Every row belongs to one group in each of 4 separate groupings. Each group adds its own fixed numbers to the row, and there is some noise. The rows also spread widely along 15 directions, which tell nothing about the answers.
In the rows, 128 means zero.
Some rows, each with its group in each grouping after it:
[166  89 108 140 118 155 144 179 169 122 154 114 148 129  71 114 136  86
 138 147 109 147  47 104 120 109 135  73 142  80 141 105 145 181]
J J_26 (0) (2)
[ 88 162 153 143 161 133 100 129 144 151 155 120  97 122 131 154 121 149
 128 142 115 125 118 155 107 116 143 106 110 136 135 123 141 161]
N J_881 (2) (0)
[120 140 138 105 145 160  91 106  99 160 109 135 121  78 111 125 118 171
 128 139 139 129 128 139 156 119 108 105 150 133 152 126 164 109]
L J_420 (1) (1)
[133 150 159 105 112 113  95  94 128 107 119 125 142 156 131 130 111 124
 106 130 111 113 143 161 121 135 140 143 110 121 130 132 127 141]
N J_377 (1) (1)
[106 140 152 141 176  95 124 139 110 149 138 127 108 134 139 184 147 150
 135 120 134 132 129 141 123 142 134 136 103 123  95 122 137  77]
K J_26 (2) (0)
[130 146 174 142 146 145 101 172  98 144 115 115  93 103 101 131 150 144
 183 171  98 137  90 117 137 133 132 101  85  50 109 182 170 142]
J J_377 (0) (2)
[122 155 176 167  92 100  95 119  98 124  88 116 114 130 141 109 138 122
 154 139 136 124 160 123 154 133 131 129  87 119 121 139 128 110]
C J_881 (1) (1)
[201 120 128 151  40 126 148 169 144  63  78 142 203 159 143 109 127  89
  75 113 120 130 119 107 165 136 122 120 117 142 120  99 118 106]
K J_420 (2) (1)
[142  83  66 108  60 147 159 120 150 115  96 129 149 126 146  92 129 138
 125 129 135 143 152 133 127  99 133 115 109 149 153  94 116 139]
C J_377 (0) (0)
[130 144 132  73 182 162 154 129 115 166 150 116 153 113 121 166 119 149
 142 112  83 130  92 173 143 114 112 103 131 136 137 107 131 128]
L J_26 (0) (2)
[138 120 130 157 120 122 143 151 124 127 115 141 148 132 121 156 132 147
 130  88 103 164 158 141 134 106 123 142 100 131 144 130 106 131]
L J_26 (1) (1)
[172 145 141 128  76 149  99 145 110 108  56 161 161 153 147 119 118 125
  73 175 149 120 154 133 149 147 109 104 117 142 152 144 112  64]
N J_377 (0) (2)
[ 71 124  93 107 116 145  86  70 117 151  97 128 104 143 164 128 132 172
  74 193 234 127 193 157 120 136 109 124 161 138 141 100 131  56]
K J_420 (2) (0)
[154 132 110 105 113 110 184 130 149 121 159 114 154 124 133 105 114  90
 138 107 111 132  80 107 137 131 109 136 168 158 119  98 120 144]
K J_377 (1) (2)
[164 138 155 142  80 153 128 135 131 100  90 124 166 125 156 105 130 122
 105 129 124 109 108 135 171 117 141  96 107 148 126  88 146 125]
L J_420 (1) (2)
[ 98 129 154  97 124 152  89 101 109 102 147 125 116 108 130 116 119 187
 109 161 116 151 201 141 108 140 115 171 151  61 111 190 177 148]
C J_881 (1) (2)
[135 110 114 144 195 123 128 129 148 150 180 120 124 144 102 119 128  64
 108 135 143  84  72 140 117 131 166  86 182 153 117  73 104 115]
L J_420 (2) (0)
[114 157 167 154 152 138 104 137  96 154 117 145 120  79 110 158 122 172
 140  97 101 152 135 137 160 104 102 121 127 125 152 141 162 135]
L J_881 (1) (1)
[120 149 147 178 116 117 114 136 134 114 119 137 132 137 155 131 127 126
  91 165 168 123 157 117 126 149 130 107 139 161 126 106 128  96]
L J_26 (2) (1)
[127 111 127 122 140 145 114 125 104 153 125 129 130 107 127 129 134 147
 141 145 139 126 137 148 134 121 144  86 114 121 146  98 132 112]
L J_26 (1) (2)
[118 143 145 168 121 114 125 139 147 131 117 119 100 112 125 139 157 139
 147 127 129 145  98 106 135 110 122 137 105 141 116 128 174 127]
N J_26 (0) (2)
[109 126 129 162 194  67 150 154  82 165 165 109  70 105 121 119 164 115
 232 135 110 119 153 104 107 157 164 150  94 135  75 171  94  89]
N J_26 (0) (1)
[114 112  99 147 109 108 108  98 195 113 140 133  88 136  73 112 125 127
 107 106 129 180 147 108  83  93 110 207 165 130 164 183 130 176]
J J_26 (1) (2)
[100 107 106 110 153 111 126 113 111 139 153 152 114 124 150 179 127 204
  98 130 181 160 183 153 102 136 126 159 140 133 119 116 144  75]
K J_420 (1) (2)
[107 113 110 170 153 177 141 155 111 133 117 109 131 145 142 124 167 117
 121 144 126 112 152 161 146 119 137 120 134  94  85 124 106 106]
K J_26 (2) (1)
[139 113 102 131  94 183 145 151 105 115 104 137 143  92 114  88 131 155
 140 121  98 167 170 117 158 103  96 134 158  98 150 164 135 155]
K J_420 (0) (2)
[151 108 142 102 132 140 137 143 108 120 114 128 174 155 161 171 137 156
 101 136 114 118 145 179 130 136 155 112  66 110  97  97 119  82]
L J_26 (1) (0)
[127 124 114 140 175  91 101  88 137 133 157 140  88 142  96  99 123  92
 114 111 130 108 163 139  99 132 158 175 172 174 138 162  81 109]
L J_420 (2) (2)
[133 112  72 108 138 168 140 136 171 164 123 124 127 107  97 129 130 133
 115 124 118 140  88 135 123  98 104 122 144 164 156 126 125 124]
L J_26 (2) (1)
[119 121 125 141 178 112 158 156 114 145 187 124 121 104 130 145 136 129
 168 111 101 134 121 135 108 133 158 101 121 137 112  99 119 144]
N J_26 (2) (2)
[119 117 130 145 138 121 156 153 102 139 158 126 164 156 131 159 122 115
 135 120 137 169 150 150 119 125 119  92 144 100 148  78  75 142]
N J_26 (1) (2)
[130 132 140 155 183 154 149 192  88 153 138 157 164 128 159 189 122 160
  96 160 160 128 143 154 139 152 123  62 139 132 114  81 110  57]
J J_26 (1) (1)
[133 124 127 116 148 147 104 151 124 134 148 143 118 112 102 130 115 163
 121 155 111 143 154 135  98 137 136 132 129 106 136 175 128 138]
N J_420 (1) (1)
[103 156 137 176 133 126 119 139 184 125 144 119  96 153 118 151 133 130
 109 125 136 160 102 133 103 105 127 146 130 140 138 135 130 171]
J J_420 (2) (2)
[111 153 134 117 124 157 160 150 119 142 158  86 159 138 134 111 117 100
 154 166 127 153 101 123 135 136 102  68 166  92 139  91  94 176]
L J_420 (2) (0)

New rows, each followed by its group in each grouping:
[142 149 159 142 135 124 130 151 119 119 132 101 114 131 116 102 151 100
 160 143  97 124 105 109 135 143 128 163 123  93  80 182 124 124]
N J_420 (1) (2)
[146 107 119 129 107  91 105 134 125 158 136 126 118 144 105 116 119 103
 160 174 170 145 127 115  92 143 157  70  97 133 179  99  82 120]
L J_26 (1) (2)
[127 132 129 149 105 109 127 135 143 100 117 154 151 173 154 178 122 147
  71 108 135 149 164 163 110 124 130 149 105 143 132 111 112 120]
N J_377 (2) (1)
[120 148 148 136 108 125  86 117 114 137  97 138 119 117 108 127 121 146
 114 146 145 153 155 116 140 127  88 150 141 115 152 174 142 103]
L J_881 (1) (1)
[ 94 143 137 138 140 148  98  79  91 154 110 116 106  87 142  81 134 130
 143 159 162  92 146 135 166 123 124  95 169 139 132 103 153 111]
L J_377 (1) (1)
[131 118 129 167 111 144 133 164 143 112 122 138 136 147 135 147 136 145
  94 143 142 162 158 126 112 127 116 135 129 108 127 134 124 118]
C J_26 (1) (2)
[142 104 125 178 135 147 116 149 109 117 114 141 141 136  91 116 144 101
 115 109 120 130 141 136 152 102 136 115 155  99 136 123 115 136]
N J_420 (0) (1)
[ 97 126 136 121 104 131  99 122  97 156 129 105 116 122 120 128 137 142
 159 177 169 163 127 127 126 127 107  94 123  65 142 115 145 133]
N J_881 (1) (2)
[100 170 173 152 145 141  99 155 136 146 144 125 106 126 126 165 116 161
 121 186 155 161 118 123 105 142 110  91 132 100 145 136 152 143]
J J_26 (1) (2)
[138 114 130  73 131 118 123  82  67 123 114 125 142 118 152  98 124 134
 161 128 107  96 178 175 143 136 169 120  93 123 121 116 113 105]
J J_377 (0) (2)
[173 118 102  81  96 162 142 135 156 137  81 116 169 149 118 117 127  93
  96 137 118 120  75 135 149 124 100 105 125 142 138 108 106  84]
C J_26 (2) (0)
[139 132 138 125 121 123 155 138 124  94 151 121 159 143 153 129 128 120
 111 148 124 125 131 128 129 147 129 130 148 116  96 115 139 127]
L J_377 (0) (2)
[100 150 162 175 125 122  98 118 150 120 123 124 104 114 145 132 133 139
 117 123 126 114 115 141 138 103 155 108 102 147 124  97 171 157]
J J_881 (2) (0)
[147 113 124 143 103 140 111 130 127 122 111 130 135 133 131  97 128 123
 135 145 113 116 169 148 119 120 171 104  84 142 148 126  93 141]
L J_26 (1) (1)
[134 162 125  96 114 118 106 101 163 130 123 137 133 160 133 120  87 111
  80 158 138 118 134 144  98 142 124 119 143 184 174 126  89 128]
L J_377 (2) (0)
[127 122  84 149 140 188 157 151 193 126 150 114 135 120 139 107 137 111
  93 145 111  97  91 145 121 105 143 105 154 177 109  94 134 151]
N J_26 (2) (1)
[123 133 118 134 143 115 136 142 159 151 132 120 103 130  99 151 137 135
 141 127 126 153 102 112 112 119 106 150 125 139 127 151 135 115]
C J_26 (0) (1)
[104 162 173 155 207  96 148 130  90 149 174 114 118 113 123 142 130 106
 157 108 119 117 127 117 144 155 109 138 188 125  85 124 124 101]
C J_26 (1) (1)
[147 123 111 122  96 135 150 144 100 147  97 115 150 100 126  94 136 113
 175 129 113 140 130 112 155 128 115  91 109 137 147 116 101 113]
L J_26 (2) (1)
[162 108 150 102  81 114 104 108  93  92 112 133 166 125 136  85 115 114
 124 150 122 112 174 124 134 152 155  99 114 107 132 106 126 117]
N J_26 (1) (0)
[109 130 156 131 158 125 147 149 119 132 148 106 134 135 129 186 151 160
 153 113 100 149 112 151 129 119 130 129  91  81  89 113 158 137]
C J_26 (0) (1)
[118 114 109 175  73 118 147 151 131 120 119 113 138 126 148  89 138  97
 141 159 172 148 128  89 140 126 119  84 138 126 131  84 118 129]
J J_881 (2) (0)
[140 172 168 130  73 154  86 126 144 110  58 133 125 115 145 123 126 180
 103 162 111 136 161 126 138 129 113 152  71 146 138 188 161 114]
L J_26 (1) (1)
[114 117 113 156 106 126 149 109 167 110 121  92 132 145 135 121 166 104
 121 101 125 126 103 135 141  98 130 160 121 132  90  98 147 139]
L J_26 (2) (1)
[153 119 123 133 101 110 142 105 142  98 120 136 154 126 158  96 116 114
 113 114 115  99 160 135 136 121 170 110 111 200 138  78 118 126]
L J_26 (0) (0)
[174  67  99 131  92  88 109 125 109 133  99 138 118 110  86  78 147  99
 156 127 150 132 129  90 132 129 152 130 111 121 141 135 114  80]
L J_420 (1) (0)
[ 97 173 162 141 151 167 180 187 128 145 166  92 140 113 169 175 133 169
 170 137  84 163 100 147 128 124 118  76  92 106 108  95 136 184]
C J_26 (2) (2)
[138 114 130 155 161 112 155 145 105 112 183 139 138 118 152 109 118 122
 133 127 124 113 175 135 116 146 175 113 152 157 110 101  92 128]
L J_420 (1) (2)
[140 111 113 120 115 107 130 106 121 124 116 124 133 109 120 107 142 112
 127 136 156 114 105 101 152 135 114 136 159 136 107 113 165  83]
L J_377 (0) (1)
[127 136 117 170 146 149 119 129 150 134 141 114  89 108  87  53 136  70
 153 136  93 114 130 102 121 115 134 136 177 145 144 177  98 166]
L J_26 (2) (2)
[109 135 109  81 146 176 107 104 173 155 140 103  88 109 107 115 131 158
 137 133  74 122 101 170 106  87 133 171 103 130 126 183 151 170]
N J_881 (1) (2)
[141 146 122 144  92 144 160 146 178 118 126 109 131 128 117 103 121 109
 156 109  76 153 102 124 128  90 129 119 104 159 163 129 109 208]
J J_26 (0) (2)
[132 124 157 105 109 115 104 123 103 106 118 139 151 115 129 147 124 162
 121 122 107 151 161 135 124 138 129 121 100  92 131 124 157 129]
N J_26 (2) (0)
[166 119 116 112 114 172 119 152 152 131  93 128 154 160 132 137 138 118
  83 163 119 112 103 164 127 127 143 101  86 135 129 121 108  89]
L J_26 (2) (2)
[109 121 114 166 135 128 130 149 142 145 135 138 122 135  96 169 139 133
 102 126 165 181 108 112 132 104  77 138 176 109 145 129 148 114]
L J_881 (0) (2)
[111 144 138 132 183  99 191 121 137 119 214 103 135 114 163 134 126 114
 148  91  98 111 114 131 126 138 144 148 171 169  70  83 136 147]
K J_26 (1) (2)
[173 143 152 168  96 130 117 142 127 112  70 151 143 117 117 107 134 100
  95 112 125 122 102  99 177 122  98 138 151 147 134 145 144  86]
L J_377 (1) (2)
[109 162 151 122 148 113 142  96 137 117 163 109 147 125 134 132 116 115
 123  92 101 124 126 141 137 124 118 141 166 153 121  99 135 160]
L J_26 (2) (1)
[146 141 155  86  84 171 100 122 102 120  70 139 165 119 140 140 114 178
  91 155 133 152 158 145 152 136  84 113 119  96 153 134 156  94]
C J_26 (1) (2)
[131 143 130 123  72 161  76 127 127 136  58 133 127 135 111 119 125 145
 110 168 138 154 142 137 135 118  98 111 102  99 178 164 125 128]
L J_377 (2) (1)
[135 131 121  79  88 177 116  91 156 131  87 103 155 157 141 129 126 139
  96 140 119 127 118 185 137  97 121 127  93 131 152 107 123 135]
L J_26 (1) (2)
[136  94 125 184 145 103 145 149 161  87 209 132 133 158 123 118 125  84
 116 118 112 118 127 136  83 123 196 116 148 117 109  87 108 200]
N J_377 (1) (2)
[114 152 148 118  79 101 115  84 118 120 128 103 128 118 122  84 109 121
 179 108 110 152 156 125 132 110 130 127 116 132 170 115 112 205]
N J_420 (1) (1)
[129 158 141  72 129 139 144 114 136 116 141 108 154 149 158 118 109 128
 104 171 111 118 147 139 111 162 108 152 144 135 100 151 109 109]
N J_26 (1) (0)
[107 127 124 144 120 142 126 134  84 152 107 122 116  97 148 103 139 142
 167 155 136 124 161 131 156 119 133  87 111 122 131 116 129 114]
K J_881 (0) (0)
[123 110 146  85 160 123 102  96 112 148 162 114 122 102  88 125 115 131
 160 103  88 122 108 155 128 110 150 110 125  88 138 110 152 169]
C J_881 (1) (0)
[118 164 158 140 156 135 123 128 120 144 102 126 123 155 174 170 142 146
  93 148 153 102 133 167 145 141 126 140 109 159  91 117 127  48]
K J_26 (1) (2)
[143 105  96 112 117 122 168 153 128 121 145 129 160 131 129 121 124 116
 132 119 106 152 148 123 111 135 123 124 133 134 131 117  86 126]
N J_26 (2) (0)
[165  99 143 133 145 127  77 140 155 126 135 139 136 146 100 156 136 109
  77 149 139  81  59 155 121 128 178  92  99 118 104  90 171  95]
N J_881 (1) (1)
[100 142 135 148 113 159 128 126 108 147 109 111 120 111 167 113 142 146
 138 179 169 124 129 135 149 123 121  84 129 122 124  94 145 118]
L J_377 (1) (2)
[116 137 110  84  93 155 117  84 151 141 117 117 129 103 164 106 106 162
 118 152 143 116 128 164 133 105 139  99 103 183 157  85 147 139]
J J_881 (1) (2)
[131 158 152 128  97 151 112 135 136 112 120 123 155 147 155 122 109 135
 101 178 133 123 153 143 120 143 129  94 119 134 138 115 118 140]
N J_26 (1) (1)
[110 104  99  90  93 142 114  93 131 133 118 112 108  91 135  82 136 154
 145 164 142 127 136 122 119 121 129 130 124 112 125 129 164 135]
N J_377 (1) (0)
[128 134 143 165 147  99 145 162 111 145 139 134 127 145 120 165 136 123
 155 101 115 165 143 136 118 122 127 129 106 124 139 126  83 127]
N J_26 (1) (2)
[118 148 122 110 105 110 154 110 107 140 120 138 166 134 157 159 100 163
 132  96 142 168 172 160 142 110 109 107 117 182 182  69  91 132]
L J_420 (0) (1)
[131 124 126  93 100 185  89 115 142 126  97 103 115 107 127  94 142 153
 123 179 122 112  97 148 134 117 146 106  92  97 119 140 180 139]
J J_420 (2) (2)
[144  98 129  95 137 142 107  78 139 105 152 129 155 139  90 102 105 101
 105  84  69 108 132 180 123  92 167 126 149 101 159 107 120 206]
L J_377 (1) (0)
[175  86 137 130  61  59 118 120 106  73 116 156 167 120 134 116 126 136
 114 124 154 145 179  87 125 160 148 139 107 128 119 106 153  83]
L J_26 (1) (1)
[145 161 148 192 137  95 147 155 131 113 144 130 119 144 166  72 119  53
 126 171 142  71 136  97 125 169 161 105 158 196  96 117  70  98]
N J_377 (1) (0)
[ 73 109 113 121 144 118 108 105 132 134 164 124  87 110 103 135 130 179
 130 156 158 186 181 112  78 127 105 174 168  72 129 171 155 147]
J J_26 (1) (0)
[129 150 136 160  82 126 142 134 156  97 129  99 130 138 120  77 137  79
 144 129  96 147 127  98 125 123 114 149 144 122 127 150 111 185]
N J_26 (2) (2)
[133 154 170 147  73 133 100 127 115  84  76 143 137 128 140 135 129 170
 115  99  81 166 198 143 141 113 121 162  76 105 148 171 141 158]
K J_26 (2) (2)
[134 156 144 197 133  67 170 155 119 120 163 106 136 158 141  96 129  34
 170 116 122 114 132  98 134 154 146 105 153 167 112  90  50 137]
K J_26 (2) (1)
[105 135 126  99 123 117 124  99  89 143 125 107 133 134 140 124 130 125
 155 135 136 127 144 156 139 136 127 109 123 102 127 102 114 126]
K J_377 (2) (1)
[143 147 139 113 112 138 108 117 133 106 109 149 170 151 128 150 106 136
  63 109 109 136 158 163 136 124 105 152 138 141 145 138 117 114]
L J_881 (2) (1)
[101 125 117 147  90 120 122 101 140 108 113 119 117 145 139 125 145 144
 118 107 141 161 165 142 122 103 124 171 119 126 130 127 129 147]
N J_420 (2) (2)
[123 110 100 147 124 138 107 119 146 140 123 128  97 138 119 112 138 128
 135 118 122 124 146 165 110  97 179 118  89 152 157 118  97 156]
K J_420 (2) (2)
[135 111 116 140 133 153 148 149 155 125 168 128 125  71 117 105 126 147
 140 129 102 141 108 106 120 112 138 106 148 141 133 116 168 176]
L J_26 (1) (2)
[136 130 137 141 136 111 116 123 112 114 134 131 126 119 121 104 130 111
 131 127 109 113 145 125 128 142 144 138 137 124 112 145 126 125]
L J_377 (2) (1)
[138  89  86 102 160 156 133 153 139 144 152 138 122 129 127 137 131 152
 116 152 118 125 150 163  86 135 164 111 106 133 125 131 102 104]
C J_26 (2) (2)
[102 137 157 188 162 128 116 142 126 131 132 122  98 125 116 135 153 122
 121 143 159 129 114 104 145 127 115 129 175 103  96 132 164 107]
C J_420 (0) (0)
[128  95  95 167 186  99 177 175 151 151 181 113 114 168 101 156 154  77
 144 126 132 134  89 119 100 128 142 134 150 120  91 116  86 107]
K J_26 (0) (0)
[141 125 157 104 122  83  96 110 119 126 137 134 128 129 126 139 115 132
 135 138 131 118 115 137 109 144 161 105  90 122 134  98 145 129]
N J_377 (1) (0)
[121 126 117 136 123 124 137 130 141 130 137 122 146 148 107 152 128 120
 110 120 136 157 116 132 131 109  94 139 155 120 139 120 127 132]
L J_881 (0) (1)
[122 117 141 124 134 124 113 130 101 111 129 145 139 131 117 147 129 150
 115 130 119 148 157 138 123 128 120 135 138  76 125 142 146 130]
N J_377 (0) (0)
[112 152 143 118 130 140  98 122 159 146 119 123 115 134 118 161 127 152
  80 165 174 144  79 121 124 129  87 134 156 122 127 126 175  99]
N J_420 (1) (0)
[140 124 134 140 111  84 132 121 136 100 114 148 156 173  91 163 119 110
  77  87 151 186 137 111 135 117  74 179 184 109 149 134 118 108]
J J_420 (0) (0)
[165  73 119  91 127 127 124 169 114 128 145 130 165 128  95 168 141 147
 127 148 125 151  94 128 110 145 138  98  95  52 106 108 159 103]
N J_26 (1) (1)
[133 139 176 180 141 150  93 141 141 111 110  98 124 145  93 132 170  93
 116 122 102 107  59 136 163 109 140 129 121  66  85 134 174 146]
L J_420 (2) (1)
[121 153 145  61 100 149 110 109  90 107 105 126 156 123 165 131 115 184
 117 159 102 132 186 163 126 156 117 140  95  95 114 157 143 119]
N J_377 (2) (1)
[146 124 124  77 118 147 127  98 117 118 128 145 158  90 135 125 104 161
 115 103 100 120 127 157 151 110 134  98 136 150 157  85 171 151]
K J_377 (0) (2)
[163 105 107 112 134 124 156 130 109 126 163 152 187 118 130 114  88 104
 117 104 117 115 140 149 136 128 152  64 164 166 167  49  86 146]
L J_377 (1) (1)
[159 104  98 145 113  95 166 146 165 108 152 118 144 155 135  99 135  67
 134 114 105 112 115 122 103 130 171 123 109 173 112  95  76 136]
N J_26 (2) (0)
[ 95 145 111 127  89 150 126 111 161 118 115 122 102 124 146 117 124 177
 118 142 124 165 180 137 111 101 105 176 119 145 142 173 142 156]
C J_881 (0) (2)
[138 132 150 119 137 131 106 128 121 128 106 141 145 157 134 166 127 151
  81 136 145 129 139 161 133 130 128 137 112 121 125 125 125  79]
L J_420 (1) (0)
[140 101 108 150 151 145 119 150 127 129 132 142 123 127  86 118 136 108
 113 124 118 143 141 128 118 121 125 131 163 101 139 156 106 121]
J J_26 (2) (2)
[188  96 155 172  89 119 118 160 129  83  85 148 183 178 111 157 152  97
  72 100 123 142 118 135 154 119 133 136 102  85 117 110 129  92]
L J_26 (1) (2)
